The rows are grouped in 4 different ways at once. Each group adds its own fixed numbers to the row, and there is some noise. The rows also spread widely along 11 directions, which tell nothing about the answers.
Some rows, each with its group in each grouping after it:
[ -3  21 -31   6  42 -29  -7   2  -2 -15 -28  45   2  -9  -3  -3  10  -4
  -1  27   1 -16  23 -24 -12]
navos (2) (0) k308
[ -7  29 -10  -7  -6  -5   5  -3  -4  -6 -15   0 -20   8  19  10   8 -10
   0 -10 -10 -15 -19 -16   2]
patu (3) (3) k319
[-36  51  -9 -19  12   6 -17  19   9  -9  -1 -31 -23  11   9  15  -1  11
 -12  -9  16  -4  22 -37  37]
gane (1) (3) k614
[  0  15 -37   0  30 -18 -11 -26   1 -13   4  -1  16 -21 -14  18  10   8
  -5  -1 -19  23  16  -6   2]
Damu (1) (0) k319
[ 15   1  -7   2   3  -5 -43  -3  20   3 -10  16   9  -8  21  -2   0 -18
 -12   5   2  -2  18   5   6]
navos (2) (1) k25
[ -5   0  -3   0  14  16 -32 -28  21  18  -2  -6   3   6   6  18  -6 -28
 -14 -31 -28  31   8   5   8]
Damu (0) (4) k25
[  5  14 -23 -14  -7   3 -16 -13   4  -7   4  -9  -2 -13  -5  10   0  -5
  -5 -15   3  -5   7  -3   0]
patu (0) (1) k885
[-26  15 -27 -20  41 -22 -18  -8   3   2 -23  12  -8  -6 -31   7   7   3
  -1 -30   7  26  35 -33  39]
gane (3) (4) k614
[ -1  13 -40 -17  36  16  -6  -1  -2  52 -30 -11 -14 -12  22   9 -13  22
   3  -1 -20  -3  14   4 -29]
patu (1) (2) k838
[ -5  -2  18  -5  18   3 -17  32  15  -9   7   3  12  11  -2  10   7 -14
 -10 -20  16  22  21 -13  21]
Damu (1) (2) k838
[  5   7   0 -11  10   1  26   5  -5  -1   5 -23   7  -7 -18  27  12 -11
  -4 -21 -17   6 -12  10 -13]
Damu (1) (2) k885
[  6  14 -14  12  44  -1 -18   3  26  16 -15   1  20  -4  23   8   6  -4
  -8  42 -43  -4   4  15  -7]
gane (0) (0) k308
[ -4   5   9   4  24  14   1  31   6 -17  13   6  -4   0  -3  30   7 -19
 -10 -15  19   3  19 -12  -2]
navos (3) (2) k25
[ 24   1 -28 -47 -33 -18   6 -38 -19  36 -31  14 -24 -16 -11  -8   9   1
  18 -61 -13  -7  -9  16 -17]
navos (2) (1) k25
[-12  16 -16  -4  29  13  -3  38  16  -6  20  22  25  17  24  32   8   1
  22  24  -3   6  29  12  10]
Damu (2) (2) k319
[  3   4  -9  -1  10 -10 -32 -19   0  -4 -10 -45  -7 -20 -16  -2  -3  -2
 -34 -34  -1  30   0 -29   7]
patu (0) (1) k614
[  5   8  -8 -18  -3   3   0   0  -5 -11   4  11  18  -6  -2  18  13  -6
   6 -14  -7  11  -4   7   6]
navos (1) (3) k885
[  8  17 -23 -16 -16 -11   1  -2  -1 -27  18 -10  -5 -26 -15  17  19   9
  -5   0  19 -10   3   3   6]
gane (1) (3) k308
[ 17  -8 -13   9  18   6  -8 -21  -3  26 -15  -3   9 -10  19  14  -5 -11
 -15   1 -31  27  -6   1 -29]
gane (1) (0) k838
[  1   8  -6  -9  -3  -9   5  -3  10 -12   2  30  15   5  -1  30  10 -21
   9   4  -8  -5  14  12  11]
gane (1) (1) k308
[ -3   8  13 -18  -6  -9  -1  26   6 -16   9 -23  -5   1   2  -1  18   2
  -2 -14   8   7  -3  -3  24]
gane (3) (4) k838
[ 21  -1   4  -8  -2   5  -2   3   8  15  -7  -6   7  -3   5  10   1 -27
  -8 -13 -14 -11 -10  18 -13]
Damu (2) (1) k885
[ -1  -1 -16   8  26   9 -10 -16   7  11  -1  21  14   2  11  36  -5 -24
  -3  -1 -20  33  19  -8  -2]
gane (2) (0) k614
[-10  20 -13   0  -2  -9 -14 -41   6  -1 -19  13 -20   5  -2  -1   1 -22
 -12 -28 -23  12  -5 -29   6]
Damu (3) (0) k308
[ 11   3  -4 -20 -24  -3  -2 -11   2   2   4  -3   1  -5   9  15   6  -9
   1 -14  -3   2   5  12   4]
gane (1) (1) k838
[ -3  19 -27  -2  15  -9   6 -39   2   2 -10 -13   6  -5   9  43   1 -15
  -2  11 -46   7   2   8  -9]
patu (2) (1) k614
[ -7  32 -52 -25   9 -26  -4 -42   7  -9  -6  30   3  -9  -7  26  15   2
  21   5 -17 -15  21   9  22]
Damu (2) (3) k319
[ 13   6   4   5   9 -12  17   6  -3 -22   9  -9  10  -4  -8  31  13 -26
 -10  -2  -5  -7  -2   6 -12]
Damu (2) (1) k319
[ -7  36 -35 -22 -36 -23  -8  -9 -24 -41  -2  23 -11 -11   6 -25  15  17
   8  -5  35 -14  -4 -34   5]
navos (1) (3) k885
[ -4  18  -3 -21  29  -1   2  26   1   9 -20   9  12   7   5   5  15   3
   9  -1 -21  -5  -8   8  11]
navos (3) (3) k885
[ 19   2   6  28   9  12 -16  14  13 -10  12 -15  27  -5  45  10   0 -18
 -19  43 -17  -4  -8   9 -25]
navos (0) (1) k614
[ -1  26 -40   7 -26   9 -20 -31  -3 -21  19  -5  -5 -12  38   3   4  13
  -4  32  -5   5 -11 -10  -9]
gane (3) (3) k308
[  5   3  -2  11  -4 -12  24   4  -9 -45  21  17  14   3   2  33  20 -24
   6   3   0   6 -11  -7 -13]
patu (0) (2) k319
[  7  10 -23  -3   1  13  -6 -13  14   3  10  -1   4 -10  11  21   1 -14
  -2   5  -8  -4   6  11 -10]
Damu (2) (2) k885

New rows. What belongs after each?
[ 23 -11  19   3  -3 -23   3 -13   2 -20   4 -34  18 -18 -14  24  17 -23
 -27  -5 -19  13 -14   9   1]
gane (1) (1) k838
[ 17   9 -25  -9  22 -28  -3  -8  -2 -25  11 -33  15 -38 -20  11  24  22
 -14  22  -2  -6   2  10   4]
gane (0) (3) k838
[ -1  17 -30 -28 -18  -5  -6 -36  -8  -6   2 -13  -7 -18 -13  13   6   9
   0 -30 -12  13   9  -2   0]
navos (1) (1) k308
[ 12 -10   8  -6  -3  -3  -5   2   2   6  -2  -7   9   1  13   1   7 -16
  -7 -12 -13  20 -10  10  -5]
Damu (2) (4) k838
[ -2  21  -6 -30  -5  -6   3  -3   2  32 -27   7 -21  16   7   5   1 -14
   9 -35 -15 -22   4   8  -4]
Damu (2) (1) k25
[  9   4 -13 -11   4  15   5  -5   3  11   3  -6  -2 -12  -3  20   2 -17
  -3 -15  -5  -3  -2  11 -12]
gane (0) (4) k885
[  4   2 -11 -30  -8 -23 -11  -9  21 -11   5  -6  -2 -21 -29   5  27   0
   3 -23  -5   4   6  17  45]
gane (3) (4) k308
[ -3  16 -20  -4  14  10  -3  12  18  -1   2  14   7  -1  22  19   5  -4
  11  21 -10 -15   5  10   4]
patu (3) (2) k885
[ 31 -10  17  -9  -6 -18   0 -22  20  -4  -9 -11   3 -19  -8  18  18 -35
 -15 -12 -27 -19 -12  27  10]
navos (3) (1) k838
[  3  10 -17 -26  -6 -31   5 -31   0  18 -41  17 -32 -11 -19   1   7 -22
   0 -48 -11 -20  -5   0   4]
patu (1) (4) k25
[ 12  -8 -12  20  25   0 -22  23  27 -15  11  49  38  -5  23   7   6 -19
  -1  45   6  -3  24  21  -2]
Damu (1) (4) k308
[  8   2 -25 -12  -9  -5   0 -14  -9 -11   9  -7  -6 -21  -7  19   8   4
  -3 -22   6  15  -7  -5   2]
patu (3) (3) k614
[ -8  14  18  -8   6   4  -5  22  25 -13  -2   7  -9  10  -4  23   5 -44
 -11 -13  14 -19  14  -7  29]
gane (2) (4) k885
[ -4  -9  29 -14  34  25   7  49   2  10   6 -20  10  13  -1  36   4 -15
  -5 -28  -6  30  14   8  -1]
navos (2) (4) k838
[-15  24 -18 -13  42  15  -7  14  20  12   3   3  -1   1  -7  42 -10 -10
  -3  -5   9 -16  51   1  10]
Damu (1) (1) k614
[  9  14  -1 -40 -13 -27  35   7 -13  -4 -17  23 -12   0 -27   6  25 -13
  21 -43  -4 -19 -12   4   2]
navos (2) (0) k885
[  3   6 -28 -15  32 -14  13  13 -22   8  -6  -2  13 -11 -14  15  15  22
  12 -10 -13  33   6  -3 -12]
gane (2) (0) k319
[ -5   6   5   0  -3 -13  12 -15  -4 -14 -11  19   1  12  -3  12  13 -35
  -1 -14 -19  11 -13 -13  -3]
gane (0) (4) k308
[ 14   9  -8 -13   4 -18  -3   6   8   8  -8  12  -2  -5  -2  -8  14  -3
   5 -16  -5 -18  -2  12  -5]
Damu (0) (0) k25
[ -5  18  11 -12 -25   1  16  -8  -6 -39  22 -33   0   0 -11  39  15 -19
 -12 -29 -11  17 -24  -6  12]
patu (1) (3) k885
[  5   4 -21   2   9 -14   5  -8  -3 -26   8  -5   2 -20   4  12  13   0
  -6  17  -3  -1  -1   1  -9]
patu (3) (4) k838
[-14  34 -19  14  18   6 -11  13  19 -17   0   8   3   9  42   9   2  -6
   0  47 -10 -23   3  -9   1]
patu (3) (2) k885
[ 16   1   8   3  21   3 -16   4  24  15 -11 -22  19  -5  22   9  11 -11
 -12  16 -57  15 -16  25  -5]
navos (2) (0) k308
[ -8   7   5 -14 -14   1  -2 -27  -6  11 -16  10  -6  24  14  22  -4 -29
   1 -29 -20  24   1 -15   3]
gane (2) (1) k838
[  9   0  -9 -11 -16  -3 -17 -30   3  -3   3 -13 -10 -14  -3  12   3 -12
 -14 -23   2  10   6  -8  10]
gane (3) (1) k838
[  9  -2  -7  -9   6  -2  -1  -7  -9  27 -23   3 -13   1  -2   0   2 -13
  -4 -36  -7  12 -10 -12 -18]
gane (0) (2) k25
[ 21   0  -5 -10  -9  -6  16 -12   9   0   0   0   2 -12  17  14  19 -11
   7  10 -27 -18 -16  27 -11]
navos (3) (2) k838
[  8 -25 -10   4   8   7  -2  14 -12 -15  17  38  25  -8  -6  23   4 -12
   3 -16  16  46  12   0 -17]
patu (1) (4) k308
[ 13  -9 -24 -14 -10 -12   5 -46  -1 -18  14   7 -15 -31 -49  45  11 -32
  -8 -54  19  17  18 -13  12]
gane (2) (2) k319
[  3 -10   3 -10  18  -2  -1  12   6 -10   3  29  16  -1 -20  33  13 -25
   6 -36   5  27  20  -3  17]
navos (1) (2) k319
[  0  11 -16 -14  12   3   7  21  -3 -29  25  -2  14 -17 -15  18  16   4
   6  -3  17   0  18   5  -2]
navos (0) (4) k885
[ 30 -22 -24  -4   4  15  10  -6 -15  15   1  35  11 -16   1  25   1 -14
   8 -13  -3   8 -12  20 -42]
patu (0) (3) k308
[ 12  10  -8 -13  -8   1   3   8  12 -10   6   2  -3  -8  -2  29   6 -24
   0  -6   9 -29   9  15   1]
patu (2) (1) k885
[-20  23 -25 -17  13  -2 -31 -21  -2  10 -16   2 -13   3  -1   7   2   8
  -3 -26  -6  24  14 -25  24]
gane (3) (3) k25
[ -2  -2  29  -5  31   7  -9  66   2  18 -20  17  15  33  17   5   0 -18
   3 -19   0   8   6  -3  -5]
patu (0) (1) k25
[  7   6 -25  -3  19  -4  -8 -30  15   7  -9   7   7 -19 -14  20   2 -21
 -10  -8 -15  -3  10   4  -2]
Damu (1) (2) k885
[ 27  -8  14   7  25  -9   9  36  21  -5  -1  -3  15 -19  -2   9  20 -26
 -12  23  -3 -32 -13  29  -1]
gane (3) (4) k885
[  5  -7 -13   9   9  23  -7 -12   4 -19  32  27  26  -4   9  50   2 -24
   2 -10  -9  43  21   3  -7]
navos (1) (0) k319
